The rows come from 4 hidden closed curves, with some noise, and rows from the same curve form a group. Each curve winds through 6 dimensions. The rows are also pushed far along 4 directions, which tell nothing about the answers.
In the rows, 128 means zero.
Some rows, each with its group after it:
[134 106 154 137 118 143 168 121 132 135 120 142 155 139 129 101 123 143
 135 118 146 132 168]
J771
[132 128 109 123 124 155 131 124 158 118 162  96 145  74 133 145 125 118
 125 107 124 124  99]
J401
[ 92  88 137  81 130 105  92 137  72 130  75 193 122 144 145 126  97 131
 161 144 114 108 170]
J416
[136 127 128 108 131 139 142 122 135  92 142 123 149  86 140 101 148  97
 148  95 120 104 117]
J401
[146  69 131 126  84 101  88 153  79 168 141 121 105 109 121 176 103 148
 115 151  93 124  89]
J416
[121 145 112 126 129 117 128 112 139 112 132 106 137  97 154 130 165  94
 131 125  98 124 108]
J401
[137  98 165 139 130 154 196 130 123 154  89 167 146 165 129  85 105 158
 156 110 193 150 204]
J416
[143 187 154 147 113  97  62 149 121 124  94 119 135 130 114 118 152 115
 111 165  95 122 141]
J852
[153 146 145 126 125 143 142 142 135  95 119 123 149 109 149  95 159 112
 150 107 143 132 119]
J771
[138 116 122 128 119 132 150 104 141 127 152 118 132 113 134 126 122 126
 112 119 113 130 144]
J852
[170 184 155 191  98 124 103 156 134 171  83  98 144 102 105 123 128 125
 123 148 132 148 160]
J852
[100 166 137 136 145 132 135 125 148 131 121 135 151 136 117 110 159 112
 138 128 143 125 126]
J852
[131 129 130 132 155 142 165 131 118 124 110 145 114 156 149 117 117 133
 154 117 157 150 152]
J771
[164 170 134 168 111 110  85 140 126 111  93  93 141 100 111 116 141 112
 109 143  92 108 141]
J852
[144 133 122 114 119  84  86 122 121 117 159 109  99  98 142 140 139 109
  92 145  71 113  92]
J771
[ 77  76 140  92 157 147 202  96 117 131 114 203 145 183 145  88 111 146
 159 112 167 130 189]
J401
[136 138 143 143 115 111 101 138 130 177 124 135 106 145 124 147  89 161
  90 169 135 157 151]
J401
[132 156 118 154 133 127  92 146 119  99 117  92 134 115 113 143 148 103
 138 131  91 103  97]
J416
[127 114 124 118 130 105  75 148  84 118  92 146 112 131 132 136 106 136
 123 152 108 107 113]
J771
[138 125 152 142 136 156 155 145 139 136 131 135 130 164 102 118 102 160
 133 116 178 139 155]
J401
[135 179 157 168 132 113 133 129 102 118  46 170 175 160 111  40 165 115
 136 145 132 112 167]
J416
[125 115 107 122 132 130 122 124 135 138 135 130 106 140 119 146 105 155
 106 137 149 137 116]
J416
[205 171 131 198 135 172 178 137 190 111 145  49 125 106 128 121 125 138
 109  94 173 162 136]
J416
[126 111 111 119 117  90  92 115 115 140 151 120  98 118 122 155 117 128
  89 151  82 113 106]
J771
[124 101 129 115 139 122 122 128 115 128 121 142 115 124 142 132  86 144
 117 134 129 119 144]
J401
[107 134 117 136 152 146 170  99 167  99 168  95 150 120 122 126 160 102
 132  99 121 107 113]
J401
[129 177 105 162 112 128  89 136 157 125 153  60 142  85 112 172 170 101
 113 142  91 125  67]
J401
[163  97 117 134 122 131 133 133 129 123 150 100 104 111 134 146 100 147
 107 118 130 128 108]
J416
[112 111 101 116 133 119 106 116 120 127 128 131 122 107 125 139 110 130
 108 136 113 104 103]
J852
[ 90  55 103  96 136 164 173 118 122 157 164 155 118 134 144 168  80 161
 145 114 158 150 112]
J852
[156 118 151 155 106 105  95 154  90 181  88 140 105 124 153 146  68 157
 105 175 111 163 175]
J771
[139 130 135 144 104 108 116 128 127 156 174 101 115 122 114 162 138 121
 110 142  86 136 104]
J416
[138 152 165 156 114 107 124 133 118 153 106 136 140 141 118 109 137 121
 130 144 110 133 172]
J771
[104 112 142 108 121 115 127 123 125 153 168 141 123 146 124 149 128 132
 127 139 111 134 125]
J852
[138  80 133 103 131 147 180 129 130 160 133 164  90 183 150 132  87 184
 128 120 201 187 158]
J401
[123 159 151 153 151 107 115 128 124 119 104 130 130 155 112 111 126 116
 126 139 107 105 175]
J416
[137 124 148 145 118 133 161 126 122 150 131 142 137 154 120 110 132 137
 134 128 138 148 147]
J416
[136 141 141 174 134 121 106 150 113 173  82 130 126 127 112 133  74 152
 111 160 138 130 168]
J852
[121  87 144 118 140 124 117 145  97 143 107 164 106 168 123 136  68 170
 125 145 146 124 159]
J401
[138 115 105 141 130 141 103 149 137 118 157  81 104 117 113 181 109 143
 113 128 128 125  75]
J401
[ 91 100 123 117 144 134 152 113 109 127 109 162 151 129 131 109 119 122
 153 120 126 106 143]
J852
[117 188 115 133 155  89  78 116 120  36 103  99 159 100 102  80 215  54
 129 117  61  37  79]
J771
[136  84 128 110 119 111  86 166  66 159 107 160  76 146 157 176  63 163
 130 163 118 155 122]
J771
[141 145 134 163 137 154 138 141 145 106 127  98 140 140 122 137 123 134
 133 123 130 132 143]
J852
[105 206 153 147 153 124 138 120 146 109  54 158 185 146 102  38 191  94
 151 124 164 101 166]
J852
[140 157 120 133 122 131 136 126 137 133 117 126 127 124 133 118 153 116
 136 123 139 148 123]
J771
[122 121  94 112 140  99 119  93 124  90 138 115 125  90 147 116 152  92
 108 123  74  91  98]
J771
[107  91  88  78 124 142 169  89 129  87 144 147 155 104 142  96 182 100
 149  86 133 104  73]
J416

New rows, each followed by its group:
[145 172 137 158 120 128 110 144 115 143  81 149 139 150 124 104 130 139
 123 156 141 155 143]
J416
[147 166 130 146 132 149 132 142 141  93 106 105 154 107 127 101 165 102
 155 103 143 120 116]
J401
[129 141 139 146 149 121 125 140  99 108  89 133 133 135 137 112 136 106
 155 127 110 110 141]
J771
[101  95 123 127 139 146 169 112 133 135 111 147 140 160 106 113 129 150
 140 113 177 117 141]
J416
[155 113 126 117 120 135 155 119 139 125 159 122 112 115 150 130 118 131
 121 111 129 151 129]
J416
[105 141 137 118 123 105 100 134 114 144 104 154 139 137 104 114 146 120
 134 143 130 108 125]
J852
[148 120 120 138 117 132 126 124 125 109 129 110 135 108 128 130 124 124
 122 121 103 118 135]
J852
[145 136 144 144 124 124 143 139 124 166 132 130 104 148 136 142 113 136
 133 137 135 169 151]
J771
[128 120 122 127 136 124 126 123 152 130 178  87  99 122 120 174 111 127
 113 121 113 125 126]
J416
[153 137 134 165 110 120 123 136 122 149 138 112 126 138 110 132 132 141
 104 147 116 141 106]
J416
[141 178 165 132 150 100 130 124 116  77  62 152 162 123 138  36 176  79
 151 115 116  85 174]
J401
[153 160 145 168 121 155 175 114 181 112 143  85 171 111 109  94 169 112
 127  98 145 125 145]
J771
[102  62 120  56 139 136 168 108 120  88 192 156 117 149 140 127 147 124
 150  89 133 110  83]
J771
[136 108 159 134 105 103  90 164  89 172 136 138  95 167 113 169 104 156
 123 163 111 147 130]
J401
[182 160 154 168 108 153 120 172 142 149 122  90 126 101 127 143 110 138
 135 125 153 163 138]
J401
[152 138 127 115 109 125 114 129 141 100 148 103 142  89 138 119 161 109
 118 118 115 120  89]
J771
[129 146 133 157 154 139 163 125 141 108 103 112 138 140 143 114 146 113
 150 113 143 129 152]
J401
[142 145 174 158 121 110 126 144 102 137  75 143 151 136 123  87 136 113
 149 135 115 114 184]
J416
[113 104 108 104 151 121 125 111 126  94 135 128 126 109 143 124 121 117
 121 118 111  94 114]
J401
[108 150 136 125 133 106  89 136  94 147  68 184 125 172 123 109 107 147
 120 171 129 134 169]
J416
[ 89  86 108  95 130 146 168 101 104 123  87 195 161 152 129  88 137 135
 164 111 157 117 150]
J771
[142 146 126 162 138 133 111 150 128 108 115  84 124 120 127 149 139 117
 140 125 119 122 110]
J401
[119 121  92 108 125  90  90 107 133 108 186  85  95 104 130 173 158 106
  91 139  67 104  53]
J401
[131 135 125 130 106 108 100 125 121 160 133 125 125  89 138 143 118 119
 107 153  93 135 122]
J852
[174 155 118 164 134 169 184 140 175 156 156  88  93 140 143 153 111 155
 129 106 197 207 132]
J771
[132 127 113 114 116 146 127 130 159 129 176 109 113 129 135 165 129 145
 113 127 144 162  94]
J852
[128 126 126 132 118 118  80 146 115 140 154 107 112 112 147 186  98 133
 107 162  73 141 106]
J852
[130 142 138 144 139 189 234 103 164 119  86 156 188 148 126  47 156 127
 178  73 217 150 196]
J852
[133 170 114 139 126 136 150 107 173 125 142  98 152  88 116 104 176  98
 124 106 143 126 106]
J852
[123 114 105 102 117 139 156  88 165  75 174 102 165  90 119 101 189  97
 122  89 119  89  80]
J771
[ 97  86 104  80 134 163 165 104 140 107 158 150 153  99 142 120 123 122
 150  91 143 115 109]
J401
[120 170 137 125 134 150 156 112 162  92 122 141 183 122 103  60 176 103
 141  98 155 104 134]
J401
[ 49  66 127  52 158  96 161  77  83  88 115 214 156 154 158  76 157  92
 168 113  90  70 147]
J401
[142 151 116 171 128 119  90 145 133 112 159  58 118 109  98 175 143 109
 113 132  83 102  77]
J416
[148 154 140 133 129 145 139 140 134 122  88 143 138 135 137  90 136 135
 139 121 172 149 150]
J401
[119 176 142 161 143 152 152 133 168 144 131 111 149 137 119 121 145 125
 137 123 163 149 138]
J852
[141 160 153 114 132  99 114 128 123  90 117 138 142 119 144  75 171  93
 127 125 105 107 125]
J771
[121 119 143 143 130 133 155 121 115 141  84 160 153 143 107  88 123 129
 150 117 147 110 181]
J852
[109 140 124 121 120 140 143 119 137 138 117 142 152 129 137 116 157 120
 144 128 141 146 126]
J401
[174 161 155 147 114 145 133 155 148 116 140  92 136 107 137 122 149 120
 136 114 143 152 114]
J771
[ 99 105  83  93 135 143 122 113 132  57 170  98 145  97 125 147 179  88
 153  92  93  78  46]
J852
[111 137 155 119 118 120 125 130 103 115 102 160 161 145 129  99 161 106
 162 132 104 118 156]
J852
[ 73  52  89  61 106 129 121 110 101 152 173 166 114 132 144 184 121 144
 137 136 112 138  70]
J401
[114 161 117 128 152 113 141  97 150  89 116 124 138 141 129  90 181 100
 118 124 124 107 123]
J401
[151 124 123 136 104 123 138 120 148 127 195  72 124  82 133 161 155 100
 120 112  86 132  89]
J771
[132 143 123 113 108  86  39 149  88 112 112 123 123  94 125 142 146 102
 118 157  68  94  78]
J401
[146 115 108 147 122 146 119 140 138 161 130 108 107 112 125 165  75 165
 101 139 152 152 119]
J852
[121 120 131 108 112 124 138 118 130 147 154 136 131 113 143 135 141 118
 132 126 114 145 124]
J401
[119 158 149 141 128 121 133 124 148 161 128 137 135 139 118 116 133 128
 117 142 144 143 151]
J852
[166 171 144 173 105 130 117 148 133 151  83 112 144 112 119 109 141 132
 125 140 151 151 141]
J416
[128 131 144 126 123 104 124 111 110 119  99 156 148 130 127  85 134 114
 123 137  96 104 176]
J852
[145 189 125 148 147 134 153 121 149 108 105 119 134 129 137  89 170  99
 145 111 148 142 138]
J771
[ 99  33 118  58 134 132 151 119 103 117 193 163  94 166 135 159 104 155
 136 107 135 121  90]
J771
[133 210 132 168 161 114 143 107 165  76  89 101 156 140 120  66 206  84
 125 120 130 103 139]
J401
[135 114 149 137 126 135 152 143 126 158 128 141 107 187 121 140 115 163
 134 134 169 167 148]
J401
[ 88 125 120  81 140 109 113 109  89 109 101 205 132 156 147  96 136 115
 145 144 104 117 145]
J416
[147 123 149 148 116 150 167 136 141 151 144 114 130 134 129 137 123 134
 146 114 147 160 151]
J416
[108 121 117 107 138 156 155 112 143 111 125 151 162 103 138 100 124 121
 144 104 148 116 138]
J401
[146 182 130 156 124  95  64 152 109 125  96 108 115 122 110 134 147 109
 119 154  96 116 111]
J771
[133 117 157 129 120 119 115 148 109 149 106 134 120 128 131 139 105 130
 146 134 122 130 177]
J416
